The rows come from 5 hidden closed curves, with some noise, and rows from the same curve form a group. Each curve winds through 4 dimensions. The rows are also pushed far along 2 directions, which tell nothing about the answers.
In the rows, 128 means zero.
Some rows, each with its group after it:
[123 188 160 111 103 101 130 144 112 158 134 147  99  89 148]
metum
[ 92 127 118 201 184 204 137 109 121  68 114 105 146 161 123]
metum
[140 161 182 102 114 109 119 112  95 161 107 146 105  90 127]
ruko
[131  80  87 133 168 176 144 134 147  90 186 127 198 117 135]
ruko
[143  65  66 112 171 165 143 129 162  94 189 120 196 109 123]
Tima
[ 92 140 105 176 158 166 152 132 145  86 129 113 122 154 133]
noral
[126 118  98 115 146 134 163 137 141 109 158 123 136 102 144]
noral
[133  84  67 139 136 135 106 149 158 113 159 111 174 164 116]
metum
[140  46  66 115 167 166 149 141 166  90 202 129 215 124 129]
metum
[158 139 136  74  63  54 134 150 111 180 136 142 104  88 164]
ruko
[ 89 136 124 228 161 191 106  98 126  79  66  91 112 207 104]
Tima
[136 119 173 116 110 117 133 109 109 141  98 144 111 134 126]
metum
[172 103 110  38 106  84 154 151 142 163 201 159 160  46 155]
ruko
[130 167 184 127 128 122 104  94 104 151  70 128  80 125 100]
Tima
[ 96 133 114 201 163 169 113 120  99  85  77  87 123 192 116]
Nok
[130 179 186 126  96 115 120 111 111 159  99 148  88  98 137]
Tima
[117  96 105 161 157 177 169 117 126  79 139 115 153 132 152]
ruko
[101 162 194 154 126 147 156 116 103 122  99 154  98 136 142]
Nok
[145  77  80 102 146 142 163 142 150 105 194 131 184  90 150]
ruko
[139 161 161 121  76  79 111 136  91 167  93 131  90 127 147]
ruko
[ 89 166 151 178 134 151 169 114 108  97  79 112  72 147 152]
noral
[100 130 107 190 151 156 138 110 112  84  80  83 100 175 131]
noral
[113 112 134 175 124 153 141 131  99 101 117 122 148 156 159]
ruko
[125 151 156 141 107 116 125  98 130 142  75 123  71 140 120]
Nok
[144 135 181  77  76  76 162 134 109 169 129 166  98  91 161]
noral
[113 120 105 189 132 147 121 106 111  95  66  79 104 183 127]
Tima
[156  81  71  97 154 134 123 123 143 117 161 108 168  97 118]
Tima
[120 178 197 121 117 106 129 127  70 152  88 143  88 115 136]
Nok
[166 116 106  56 112  77 123 141 127 165 154 130 133  75 127]
Nok
[125 120  63 134 156 149 130 160 151 104 188 114 176 112 139]
metum
[105 199 164 171 112 118 113 120  89 137  64 111  67 142 133]
metum
[142 113 109 111 136 142 130 128 151 127 171 139 163  97 133]
Tima
[151 127 133  76 106  86 101 145 145 170 153 150 135 111 109]
noral
[105 194 220 156  81 115 137 103 117 153  60 155  43 150 135]
Nok
[ 80 169 183 197 133 162 137 123  97 105  77 131  97 182 134]
Nok
[134 107 166 115 118 129 142 119 120 134 127 154 135 127 131]
noral
[116  86 124 162 156 177 154 112 129  84 128 123 155 156 132]
metum
[109 177 132 158 124 128 124 137 109 126 112 115 105 127 146]
metum
[130 150 222 113  87 101 152 107  88 159  77 162  76 121 145]
noral
[133 144 170 115  91  87 143 111  94 150  70 126  64 132 138]
Tima
[103 112 123 155 158 177 156 132 153  90 156 140 157 145 134]
noral
[141 118 139 104 132 127 142 112 125 131 130 135 127  99 129]
Tima
[154  90  81  85 154 124 126 131 138 126 164 113 164  94 116]
Nok
[133  79  83 110 150 151 161 147 168 101 203 142 190 112 141]
Nok
[137  97  66 111 132 127 140 150 174 118 184 122 162 118 136]
ruko

New rows. What belongs after each?
[118 127 128 137 126 122 147 143 100 118 126 123 128 135 150]
Nok
[129 163 187 127  85  85 137 105  84 155  45 121  45 139 137]
Tima
[140 169 157 119  70  71 109 125 105 175  76 125  65 127 136]
Tima
[126  69  61 149 137 154 160 154 147  85 179 114 188 143 164]
ruko
[ 95 119 119 196 160 188 123 113 147  82 115 114 142 185 113]
Tima
[182 105  76  51 110  78 103 141 145 169 180 125 158  57 127]
Tima
[126 113 136 114 150 145 129 122 149 122 141 142 142 133 103]
Tima
[ 85 137 130 229 161 196 114  99 131  76  74  97 117 205 109]
Tima
[129  89  82 123 155 158 127 138 191 108 189 138 180 133 110]
Nok
[148  53  47 107 163 156 162 144 160  88 211 120 207  98 148]
ruko
[127 168 157 125  98  99 125 115 117 154  87 126  70 121 131]
ruko
[139 178 174 102  95  85 102 120 112 177 100 141  81 105 119]
ruko
[ 90 140 158 200 150 186 136  94 141  89  84 126 103 179 114]
Nok
[129  85  90 144 163 174 150 103 166  87 142 114 150 131 120]
Nok
[139 139 122  90 135 122 126 147 139 143 180 149 155  80 133]
metum
[111 187 206 133 107 123 142 106 117 150  89 157  68 115 134]
ruko
[109 128 160 163 131 156 163 112 107 103 103 132 116 144 149]
metum
[172 126 112  38  94  53 115 150 125 185 159 137 126  68 132]
Nok
[152 135 144  56  70  55 131 158 147 186 160 167 115  99 140]
Tima
[123 100 106 121 169 166 152 133 157  98 178 138 172 112 125]
noral
[137 109  81 108 125 119 137 144 164 125 165 123 141 114 134]
ruko
[110  92 106 179 177 199 147 118 129  69 143 116 177 144 133]
ruko
[144  64  66 104 167 164 145 148 163  96 219 135 221  97 135]
ruko
[ 97 191 197 169 114 137 118 118 110 139  82 145  84 153 126]
metum
[117  93  59 169 142 152 115 150 156  92 152 102 170 179 128]
metum
[133 159 157 133 128 129  97 100 115 146  92 122 102 117 106]
Tima
[133 163 143  85 128 104 118 136 140 158 147 149 111  91 115]
noral
[141 143  80  99 126 102 111 163 140 145 175 123 151  94 133]
metum
[ 99 148 142 184 131 147 121 116 117 109  76 109  96 185 120]
noral
[133 128  87  99 145 129 130 162 152 128 202 138 175  86 138]
metum
[136 167 128 111 114  96  96 141 120 161 126 126 113 111 122]
metum
[164  88 115  69 100  84 120 139 136 161 153 142 147 108 127]
metum
[134 163 167 127  75  82 110 133  88 167  87 130  89 131 146]
ruko
[141  83  87 117 167 162 127 137 145 104 188 127 201 106 124]
ruko
[115  95  86 161 133 149 137 138 156  97 140 114 151 171 134]
Tima
[125  76 112 162 152 166 135 107 127  89 110 109 152 168 119]
metum
[149 124 107  98 129 107 117 132 118 140 138 117 133  98 127]
metum
[109  94  99 181 133 165 165 136 124  80 138 112 157 161 166]
ruko
[105 138 137 192 149 185 133  98 123  91 100 112 124 149 130]
Tima
[129 129 116 155 114 118 117 114 112 123  78  95  98 160 127]
Tima
[118 105 119 174 132 159 137 132 101  96 124 116 160 156 153]
ruko
[140 173 174 125  93  96 114  97  85 164  61 116  62 102 135]
Tima
[135  91  60 114 169 137 102 160 141 113 183 110 195 131 110]
Nok
[139 148 141 100 119 112 106 133 138 157 140 144 128 106 115]
ruko
[147  78  51 102 146 129 141 155 149 110 194 114 187 102 145]
metum
[134 165 179 107  96  81 100 115 111 174  76 136  70 135 102]
Tima
[134 112 118 109 106 117 151 142 163 134 163 149 136 119 144]
Nok
[116 136 132 177 113 133 115 127  97 119  88 106 116 168 141]
ruko
[100 138 119 184 131 144 131 122 120 103  85  99  99 178 130]
noral
[157 134 131  63  92  72 143 152 121 170 166 152 127  67 157]
metum
[156 151 145  62 100  78 101 145 142 186 161 159 128  76 117]
ruko
[103 120 125 195 120 155 164 120 105  87  91 105 111 169 168]
ruko
[131 107 119 132 154 161 131 124 126 111 154 131 169 115 129]
ruko
[116 171 206 136 119 138 142  86 120 140  78 152  69 119 119]
Nok
[119  84  63 162 146 163 127 154 158  91 176 115 191 162 137]
ruko
[134 124 142  94 104 110 160 139 145 143 159 159 128 102 150]
Nok
[166 131 129  48 102  66 124 137 118 178 144 138 115  69 129]
Nok
[ 88 174 165 196 106 140 131 128 110 118  79 124  85 179 148]
metum
[139 147 169 125  97 102 131 117  72 148  86 126  98 111 152]
ruko
[144 112 117  69 143 123 144 145 160 139 199 163 166  76 127]
noral
[103 124 104 165 162 165 169 120 128  79 123 106 121 137 144]
noral
[157 124 117  72 110  80 124 135 118 158 137 127 122  88 130]
Nok
[118 109 125 153 127 138 158 114 115 102  95 109 109 157 142]
Tima
[103 126 124 171 163 181 157 105 148  82 121 119 126 142 126]
ruko
[132  75  74 131 128 144 156 158 147 101 188 128 192 129 163]
ruko
[139 123 108 114 141 133 107 136 151 133 161 133 157 116 111]
ruko
[142  69  72 103 159 157 155 146 161 100 212 136 207  95 146]
ruko
[128 163 207  98 114 104 125 107 112 164  88 157  78 112 107]
Tima
[130  78  49 134 158 146 113 151 171 101 177 108 186 156 111]
noral
[127 103  68 114 153 140 162 149 157 101 184 119 159 105 143]
noral
[131 176 127 112 106  91 108 147 116 159 131 128 107 100 138]
metum
[115  80  89 179 150 177 141 138 120  78 148 110 189 163 152]
ruko
[125 125  97 138 113 117 117 157 145 130 148 124 142 151 136]
metum
[125 118  87 140 116 120 118 160 150 126 157 122 153 151 136]
metum
[102 160 142 157 155 155 127 117 130 112 108 121 105 139 112]
noral
[147 154 156  77 112  94 135 114 124 165 125 143  94  70 129]
ruko
[124 171 182 130 124 123 119 105  93 145  83 133  88 114 122]
metum
